Every row belongs to one group in each of 3 separate groupings. Each group adds its own fixed numbers to the row, and there is some noise. The rows also spread widely along 12 directions, which tell nothing about the answers.
Known rows, each followed by its group in each grouping:
[ 17  12  -2 -27 -26  20   6   7   8 -12   9   0  -5   3 -34 -40  27   2
  -4  10   7  30 -34  18  34 -15 -20  -6  -9   4  22  -2 -20  -5  13 -21
   2   4 -13  25  11  16]
K851 K292 (1)
[ -5 -30  18  -4  11  11  15  -9 -11  47 -23  15 -30 -16 -18 -18  -6   2
  -4   0 -17 -30  25   4 -34  25 -13  -6   2 -10 -28   5   3  10 -10 -13
  16   9 -12  11  15   7]
K851 K225 (2)
[ 21   8   3   1  -9   5 -18  16  -9  19 -16 -17  11  49  -2  -6  11 -33
  31  35  40 -10 -28   0  -5  17  -8  20 -35 -28 -16   7  13   1  60  27
  -2 -32 -17  -3  -7  31]
K719 K832 (2)
[ 21  -5   2  24   8  10 -17  17 -53  18 -39 -16  25  16  35  30  -3  -2
  -5  23  31 -16  -6  -6 -30  19  -3  31 -29  -8 -26  15  18  24  16  -8
  17 -27  10   5  -8 -12]
K94 K660 (0)
[  6 -49 -13  -3  -8  50  32 -34 -15  20  -3  16  -2  22   6 -33  14  24
  63  20  24   2   5  38  -7  28 -27   5   2  46  28   6 -15   2 -29  -8
  15 -32 -10  -3  30 -24]
K94 K832 (1)
[  8 -37  10 -11  29  28  11 -49  -7  -1 -21  19 -32 -16 -16  -2  48   2
 -34  24 -16  15  49  14  25 -28 -25  14   5  -5 -25   2  26  17   0  -1
   4   5   9   5 -20   6]
K458 K278 (0)
[ 24 -13  25 -14 -39  23  22   6  18  13   6  -2  -7   3 -31 -49  32 -10
  -8  23   2  -4  -9 -16   5  -6 -28  -1 -41 -36  -9 -10 -18  -6  18  -1
   8   1 -12   3   5  32]
K719 K225 (2)
[ -5  -6  -1  19 -11  19  31 -33  15  14  25  19 -15 -18 -22  -8  18   6
 -11  24 -11 -14  38  -8  12 -10 -14  14  15 -20  18  12 -17 -19 -18  17
   6  24 -19  11 -19  -4]
K458 K292 (2)
[ -5   9  11  -4   4 -28  16   7 -30  29  -8  16 -22  17 -15 -24 -13 -13
 -11  -9  20 -28 -16  30   6  22 -20 -18 -10  23 -21   2  17 -10  33  -5
   2  -2 -13  33  -3   9]
K458 K136 (1)
[ 19 -10  27   1 -48  16  38   7  -5  -2 -13  16  10 -16 -21 -35   6  -3
 -30   2 -14  -2 -14  -4  11  14 -49  10 -46   0 -15 -15 -32   0  -1 -46
  11   8  40   3   1 -16]
K851 K278 (2)
[ -7  -6 -11  25   7  16  -8  -9 -16  12 -20  -2   1  -7  -5   9  -4 -11
  45  39   5  15 -34   4  26  47 -36  27  11   4   3   0  -3  -5  22  -1
   6 -27 -20 -12   0 -20]
K851 K136 (2)
[ 34  -6   3  -7  -5  20  -4 -10   0 -34   6 -29  26  41  -6 -10  38  -6
  12  59  42  40 -18  -8   3 -18  -4  33 -31   1  28   0  20   4  40  18
  13 -34 -12   7 -22  37]
K458 K660 (0)
[ 12  -6 -18  23 -16  65  -4   0 -15  21  -8  -6  24   0   8  17  12   9
  46  44  13   0   1  -6  -8  23  -2  32  -2 -36  14  25 -28   6 -18  -2
  16 -28 -27 -13  17 -16]
K94 K660 (0)
[ 24 -40  -7   1   6   0  -7 -26   9  43  -8  29 -25  -3 -31 -27  34 -36
 -31   8  -4 -10  12 -13  28   3 -33  11   0 -42 -19 -11  23  15  20   5
 -14   9   8  25 -17  22]
K719 K278 (0)
[ 26   3 -15  38 -11  12   9 -21  -5 -16  35  16  49  24   6   4  25   2
   0  19  28   6  -6 -24   8   2 -14  30  -7  20  51   2  -9  -3 -33 -12
  -4   8  10  22 -19 -18]
K719 K225 (1)
[ 16   8   1  18   9   0 -22   4  -3   4   3  -6   2  16  -8  19  27 -13
 -36  19  19  -3   6 -36 -18 -17  33  30   3 -35   6  25  21  18   4  12
  -7  25  -2  27 -22  20]
K458 K832 (2)
[ 32 -23  19   6   7  30 -32  28 -31  14 -43  -9  16  31  14  26  17   2
 -14   0  -4  -6  11 -22 -63  19  41  33 -19 -30 -25  33  10  42  -5 -42
  -1  -9  16   0  22   8]
K458 K136 (2)
[-17  34  19   0  13  24   6   7  -9  26 -20   7  -7  -1 -36  10 -31   0
  31  17 -10 -17  18  26 -30   3  16 -13  10  -5 -24  25 -25 -27   8 -12
  11  -2 -35 -11  33   1]
K458 K225 (0)
[ -2  -3 -21  10  12   2 -17  -8 -42 -16 -33 -17   7   2  -2  -1  -6   8
  41  40  35  49 -60  11  39  33 -31  20  14  38  13 -13  13  11  40 -21
   9 -44   3   4   5 -24]
K94 K278 (1)
[ 36 -16  25  -3 -11   7   5   3  -3  12  -6  -4 -20  17   0  -9  40  -8
 -48  13   9 -29  35  -8 -21 -27  -7  17 -54 -51 -46   5  21  14  18  15
   8  11   3   9 -25  45]
K94 K136 (2)
[ 14  28  28   2  -4  -2  -5  20   7   3 -11  -4  -9   5 -51 -10 -14 -22
 -15  12 -12  -1   3 -11 -21  -7  17   1  -9 -29 -28  -1 -18 -15  23 -28
  -7  21   0   4   4  30]
K94 K136 (2)
[ -7 -14  23  -4 -11  49  24  13 -38   4 -22 -30  14   4  12  -7  -5  41
  40  37  17  10   8  23 -44  30 -15  24 -30  17   1  10 -24   2 -15 -12
  44 -37 -24 -19  26 -15]
K851 K136 (1)
[-21   0 -10  -8  33  38 -15 -35   4  27 -28  19 -53 -14 -21  11  18   8
  43  24 -17 -11  23  47  31 -15  -9 -17  41  -9 -37  26   4  -8  10  17
  -2 -10 -49 -12  22   3]
K94 K225 (2)
[ 19 -36 -11  21   7  32  -8 -21 -22  14  -4  -1 -16 -20  12  18  45  24
 -43   9   7   2  26 -24   7 -12  -3  34   3 -33   4  15  18  39 -39  -7
   8  19   2  25 -21  -6]
K94 K136 (1)
[  9   0   5 -14   0  28   2   0  -8 -12 -23  -4  12  16 -27 -20   1  -7
  40  27  11  37 -21  23   1  15 -16   6  -9  32   7  -2 -18  -2  13 -36
   9 -18   3 -11  23  -4]
K851 K832 (1)
[  7 -12   5   6  26  35 -37   1  -7  10 -40   2  -6   5 -21  24  13 -18
  24  30 -25  18   1  -4  -4  19  10  26  15 -31 -27  17   5  12  24 -31
  -9 -14  -4 -19  16   1]
K458 K136 (2)
[ 13 -13  20 -41  -1  -3   3   8  -4  13 -17  -2 -26  46 -30 -39  14 -13
   9  11  22  -4 -14  26 -13   8   4 -16 -12   1 -13   4  26   4  46  10
  -3 -19 -18  20  18  54]
K458 K278 (2)
[ 10 -29  -1  -3  -3  16  14 -18 -21  -1  -7  -3 -13 -36  -2 -17  37  30
 -49   6   3  22 -13 -13  21  -4 -29   8  -8   9  13  -3   9  32 -27 -29
  18  18  12  37  -6 -15]
K851 K225 (1)
[ 42 -34 -21  12  13  20 -31 -11 -19  -4 -24 -13  14  16   4   2  30 -16
   0  36  26  39 -45 -28  22  12  -8  29   2  -1  18   0  28  42  21 -18
  -2 -21  17  13 -16  -3]
K94 K832 (0)
[-23  15  24   5  -1   7  18  11 -26  15 -22  -5 -13 -34 -30 -18 -42   9
  10  20  -7   4  -7  20 -14  20 -26   2  -3  17 -17 -14 -25 -20  14 -37
  29  -2  -6  -5  13 -12]
K851 K660 (1)
[  5 -22 -13  28   9  40  11 -33 -18 -10   0   5  11 -29   7  16  13  40
  -4  19  -2  21  18 -17  -7  -6  -1  27  24  23  32  13 -13  14 -62 -33
  12  14  11  13   7 -40]
K94 K225 (1)

New rows, each followed by its group in each grouping:
[ 40 -46  -7 -17 -30  34   4  -2   3  13  -8 -11  -7  36   5 -39  52 -10
  14  29  36   6 -33  -9  13  11 -17  14 -38 -27   8   1  15  30  28  16
  10 -31  -9  10   1  29]
K94 K832 (2)
[ 24 -22  18  -8   3  41  25 -30   6  -2 -13  24   8  14 -27 -15  10   5
   5  16 -23   2  63  18 -30 -21  -3   6  -3  16 -13   2 -24  -9 -35 -35
  -2   8  21  -9  14   4]
K94 K278 (0)
[-17  -5   5  -1  12  -5   6 -13 -11  36  -9  -8 -13  20 -19 -26 -25 -12
  69  41  24 -12  -5  26  -4  37 -25  -1  13  22  -2  -4   2 -32  50  30
  11 -39 -43  -8   8  10]
K719 K292 (2)
[ 14  33   7  22   4  -5   5   1  11  39   9  35   3  12 -34   3 -17 -40
 -11  -4  -7 -59  29  -2 -28  -8  10 -15  -2 -31 -27  21 -14 -26  -4  -1
  -9  32 -14  13   3  21]
K94 K225 (0)
[-12  28  -1   8  -6   1  31 -13 -13  10  14   6   5  46   5 -14 -17   6
  52  27  54 -36  -9  43 -10   6  -9 -12  -5  47  15  17  -2 -35   8  50
   7 -25 -37  16  -2   5]
K94 K832 (2)
[-14  34  -6  21  -6  46 -11  16  -3  39 -23   6 -11 -35 -28  21  -7 -18
  10  25 -18 -13  -4 -10  11  12   9  13  12 -72 -21  32 -32  -7   7  -5
  14  11 -32 -13  16 -13]
K458 K832 (0)
[ -6  17   8  -2 -28  44  48 -26   9 -17   7   0   6 -25 -29 -23  12  13
  27  51  -3  28 -16  26  48  -7 -64  -1 -19  25  15 -11 -44 -38  -3  -4
  25 -13 -18 -14  -1 -19]
K851 K225 (0)
[  2  -1  24  16  41  13   7 -24  -4  12 -27  20  -4   1 -34  14 -16 -31
  -5  27 -29  -7  74   7 -39 -11   2  16   4  -5 -48   6  -2 -14  11 -19
   4  19  18 -29  -9   1]
K458 K832 (0)
[ -1  26  33   8  -2 -30  45 -20  -3 -41   6   9   7   6 -38 -27 -28   8
 -16  17   9  16   6  18   1 -27 -23  -9   4  81  10 -25 -15 -39  -1 -26
  -4  16  31  21 -18  -1]
K94 K278 (2)
[-20  12  40 -30   0  11  49  -8  14  20  17  -2 -44  -4 -42 -44  -6  29
 -15  13   3 -29  65  36 -47 -36   3 -25 -16   3 -14   7 -12 -30 -19  28
  32  29 -50  19   6  47]
K851 K225 (1)
[ -7  30   9 -10 -22  40  23  14 -15   9  -5   1 -18 -22  -8 -12   9  38
 -17  -5   3 -11   2  29   2 -33   7 -17  -4  -6  -2  28 -41  -7 -39 -17
  17  20 -24  19  20 -12]
K94 K832 (1)
[ 33  -5  25   8  -8  12  20 -19  25 -16  15  15  23  44 -32 -11  12 -20
  -3  27  -3  -5  55  -5 -44 -17  -4  25 -27  -6  -8  -1  -6 -16  -6   0
  -5  15  22  -9 -17  35]
K851 K278 (2)
[ -3   7 -15  25  25   3  -8 -28   6  31  12  11 -15  20 -16   7   1 -12
  39  31  19 -34  16   8  -2   6   0   2  23 -11  -6  22  17 -15  11  39
  -9  -6 -44   5  -4  18]
K94 K225 (2)
[  8   0   3   4 -33  23   7  11   7  -1  -1   3   7 -13 -31 -29   9  -7
   2  20  -4  18 -47 -14  28  15 -26  12  -7  -4  27  -7 -27   1   5 -33
   7   1   0  16   8  -6]
K851 K660 (2)
[ 20 -18  -5   2   3  14  -1 -18  18  40  10  47 -31   5 -36 -19  28 -27
 -18 -12 -20 -27  40  11   7  -6  -5  -5  10 -41 -22   8  -4   3 -12 -10
 -19  31 -12  19   0  26]
K94 K136 (1)
[  7 -15 -16  38 -17  40   0  -2 -27  23 -12   4  28  17  22  20   1   5
  51  26  19  -5 -31  -8   0  63 -15  33   3  -6  22  28 -13   4  -6  -6
   5 -40 -21  -7  15 -38]
K458 K136 (2)
[ 33  -8 -18  24  21  20 -46 -14  11  -8 -14   2  12  10 -31  26  31 -45
   4  50  -8  39  -6 -37  28   8  -5  48   2 -54 -12   0  22  16  53 -21
  -9   2   9 -22 -16  17]
K458 K225 (1)
[ 37  20  19  16 -18  -2 -13  15  11  -1   6  19  23  16 -27   1  17 -25
 -55  -7 -10 -14  14 -34 -22 -23  18  20 -14 -41  -9   4  -9   7  -7 -30
 -21  36  33  25 -11  25]
K719 K278 (2)
[ -6   6  15  10   5 -18  14 -23  10 -29  10  -4   7   7 -46 -32 -20 -15
  31  49   8  38 -22   4  13  11 -35  11  10  55  31 -31  -4 -30  32 -12
   2 -11  -1   5 -13   6]
K851 K660 (2)
[ 11  -7  13  18  -6  32  28 -11 -31  20 -36  20  16  15  15  12 -13  -1
  32  18   8 -31  33  40 -21  17 -34   9 -27  18 -45   8 -15 -10   1  -7
  17 -30  14 -28  13 -26]
K94 K278 (0)
[  2 -17   3   7  18  58  13 -23 -24   8 -17   0  21  19  15  20  13  38
  39  32  12  -4  35  14 -45   5  18  16   6  24  18  42  -8   3 -44   2
  20 -26 -29  -8  26 -20]
K458 K225 (0)
[  5  33  -6  30 -11   7  -8  -2  24  -2  20  11   7   8 -39   5  14 -34
   6  35   2   7 -19 -25  40   1  -3  20  12 -40  16  10 -15 -28  26  10
 -15  13 -23   9 -20  12]
K458 K136 (2)
[  3  22  11 -21  -4  23  17  -3  22  24  23  20 -30   5 -37 -24  22   3
 -23   3   5 -30  23  17  -3 -35  21 -26   7 -24  11  30  -8 -13 -21  26
   1  27 -56  39  10  40]
K458 K225 (0)
[ 14 -18 -11 -10 -17  65 -24  16 -22   3 -35  -9   7  -5  -6   2  30  11
  22  21  -3  44 -39   1  21  32   3  27   3 -31   8  20 -23  33   3 -48
  10 -30  -5 -10  45 -14]
K458 K278 (1)
[  1   2   1  24 -25  10  36   2 -38   3  10  -1  18  -5  24  -4   1  26
 -15  15  35 -11 -14  -1  -8  18 -26  18 -28  23  19   5 -11   0 -16  -5
  28 -11   1  23 -13 -28]
K458 K660 (1)
[ 41 -29 -27  19  -1  25 -10 -34   8 -14   3  32  19  31  -4  -2  51  -7
  11   7   7  17 -26 -11  39   5 -17  12  11  24  34   7  12  25 -20 -27
 -27  -4  21  23   3 -11]
K94 K225 (2)
[ -7   7  25 -17   0  36   8  18 -17  22 -31  11 -19 -13 -26  -5  -6  12
  -9  -6 -27  -4   7  26 -13   4   6 -11   3  -4 -25  22 -30  -3 -11 -44
   4   4 -18   5  33  -7]
K458 K136 (0)
[ 24   8   1  13   0  53 -22  10  -8  -8 -21  -9  33  23  -5  21  -2  15
  46  26  -5  15  -2  -6 -41  10  35  19   7  -4  11  31 -25   8 -22 -36
   4 -14  -9 -14  44  -6]
K94 K225 (2)
[  9   7  17   5 -39  45  39   6  -1  25  17   3  -2   9  -7 -18  19  12
   4  16  13 -39  43  14 -25  -8  -9  10 -42 -40 -18  18 -37 -23 -19  15
  23   6 -31  -8   7  18]
K94 K136 (1)
[ -5 -45 -10   4  18  43  -2 -42  33  12   6   5 -17  -8 -51 -29  16   2
  51  48 -18  34  11  -8   8  19 -10  24  48  -7  44  -6  -8  -4 -14  -3
  -2  -7 -31  -5   9  11]
K851 K660 (2)
[  5 -23  19 -10 -15 -22  30  14 -37  18  -2  -8 -11  -8  -6 -50   1  20
 -50 -13  34   0 -35 -10 -21  15 -18  -7 -21  38  23 -16   6  27 -11 -24
  27  15  16  56  -4  -3]
K851 K832 (1)
[ 11 -10   1  26 -12  39   7 -19  17  11   3  12   0  -8 -18   1  23 -15
  14  43 -11  -3  29  -6   8   3 -26  35 -14 -42  -6   5 -12  -6  -1   7
   6   3  -9 -17 -18   4]
K851 K660 (2)
[ 31   6   0  25 -17  28  12  -2  -5 -13  21   7  50  26   1   6  17   4
  -6  21  17   3   4 -23 -18  -4  15  31 -11   8  47  22 -17  -1 -35 -14
  -2   0   6  22  -7  -8]
K458 K660 (0)
[ 28 -20  -2  23   8  19  -2 -21  17 -12   8  13  28  30 -35  -6  13 -27
  37  43  -5  29  13 -23  -7  19  -8  35  -4  -2  16  -9  -4  -8  20 -22
  -1  -5   8 -21   1  13]
K458 K225 (1)
[  7 -24  11 -11  18  47  -1 -17  11  19 -19   9 -33 -15 -42 -15  15   6
   8  18 -31  11  54   7 -23 -16  16   7  18 -30 -21   4 -21   6 -20 -32
   4  22  -8 -15  26  13]
K94 K832 (1)
[  2  32  25  -8  -2   7  10  17  -9 -22  -8 -31  31  23 -42 -17 -34   7
  22  38  21  38 -25 -10 -39  14  26  10  -1  29  36  -1 -25 -21  16 -23
  13 -14 -13   3  18  14]
K458 K278 (0)
[-16  12  17  10   5  26  19 -23  27   5  -6  28 -28 -41 -63 -21  -6 -12
   4  20 -47  15  23  14  22 -14 -24   0  24  -5 -14  -6 -39 -25 -16 -36
  -3  36   2 -14   4 -15]
K851 K832 (2)
[ 13   7  -9   5  19  46 -29 -22  31  -2  -4   7 -11  26 -43   2  21 -20
  59  44 -10  18  18  16  16  -6  15  15  26 -33  -4  18 -11 -16  17   8
 -17 -10 -37 -23  10  30]
K94 K136 (2)
[ 37 -23 -26  10   5  14 -15 -36  -8 -22  -4  30  31  42   5  -5  45 -23
  32  18  13  35 -13  28  56  -2 -42  20   1  47  13 -10  14   7  14 -26
 -23 -28  28   5 -10 -24]
K719 K292 (1)
[ -2  40  30 -28  -3  10  18  10  -4 -16   2   5 -14   5 -39 -25  -1  22
 -14  -8  -1   3   2  40 -13 -34   5 -28  -4  37   4  10 -24 -18 -17 -26
   7  26 -15  24  25  16]
K851 K225 (1)
[ 16 -11  27  16  27  32  10 -27   7 -19  -7  -7  20 -11 -43   7 -13   4
  -4  45 -30  33  53 -34 -46 -14  10  35   7   2   6  -4 -12  -7 -17 -34
  10  22  13 -23  -7   3]
K458 K225 (0)
[  6 -21  45 -41 -29  31  27  23 -18   4 -24 -41 -30 -11   4 -39  32  43
 -45  19  15   0   7   9 -36 -23  -8   1 -61 -25 -23   7  -3  24   1   6
  44  -1  -9  14   0  33]
K851 K832 (2)
[ 17  26  12  16 -10  -2  21  -8  17   3  34  20   9  27 -29 -19  -7  -8
  -8   2   4 -28  35   1 -28 -23  18  -4   4   4  12  12 -20 -29 -21   7
  -9  33  -9  25  -7  22]
K94 K292 (2)
[  5 -13 -15  -3   8   9 -36   7  -8  16 -16 -34 -12  -4 -15  -5  20  -6
  14  40  19  26 -45 -26  22  24  -6  24  14 -31  18   5  23  23  40  15
   9 -19 -29  20  -6  22]
K851 K292 (2)
[ 26   8   6 -29 -33  25  14  16   9  20   4   6   4  49 -20 -30  27 -17
   6  11  32 -20 -10  19  -6   1   2  -4 -36 -29   1  22  -1  -7  25  27
   2 -20 -33  20  17  46]
K458 K278 (0)
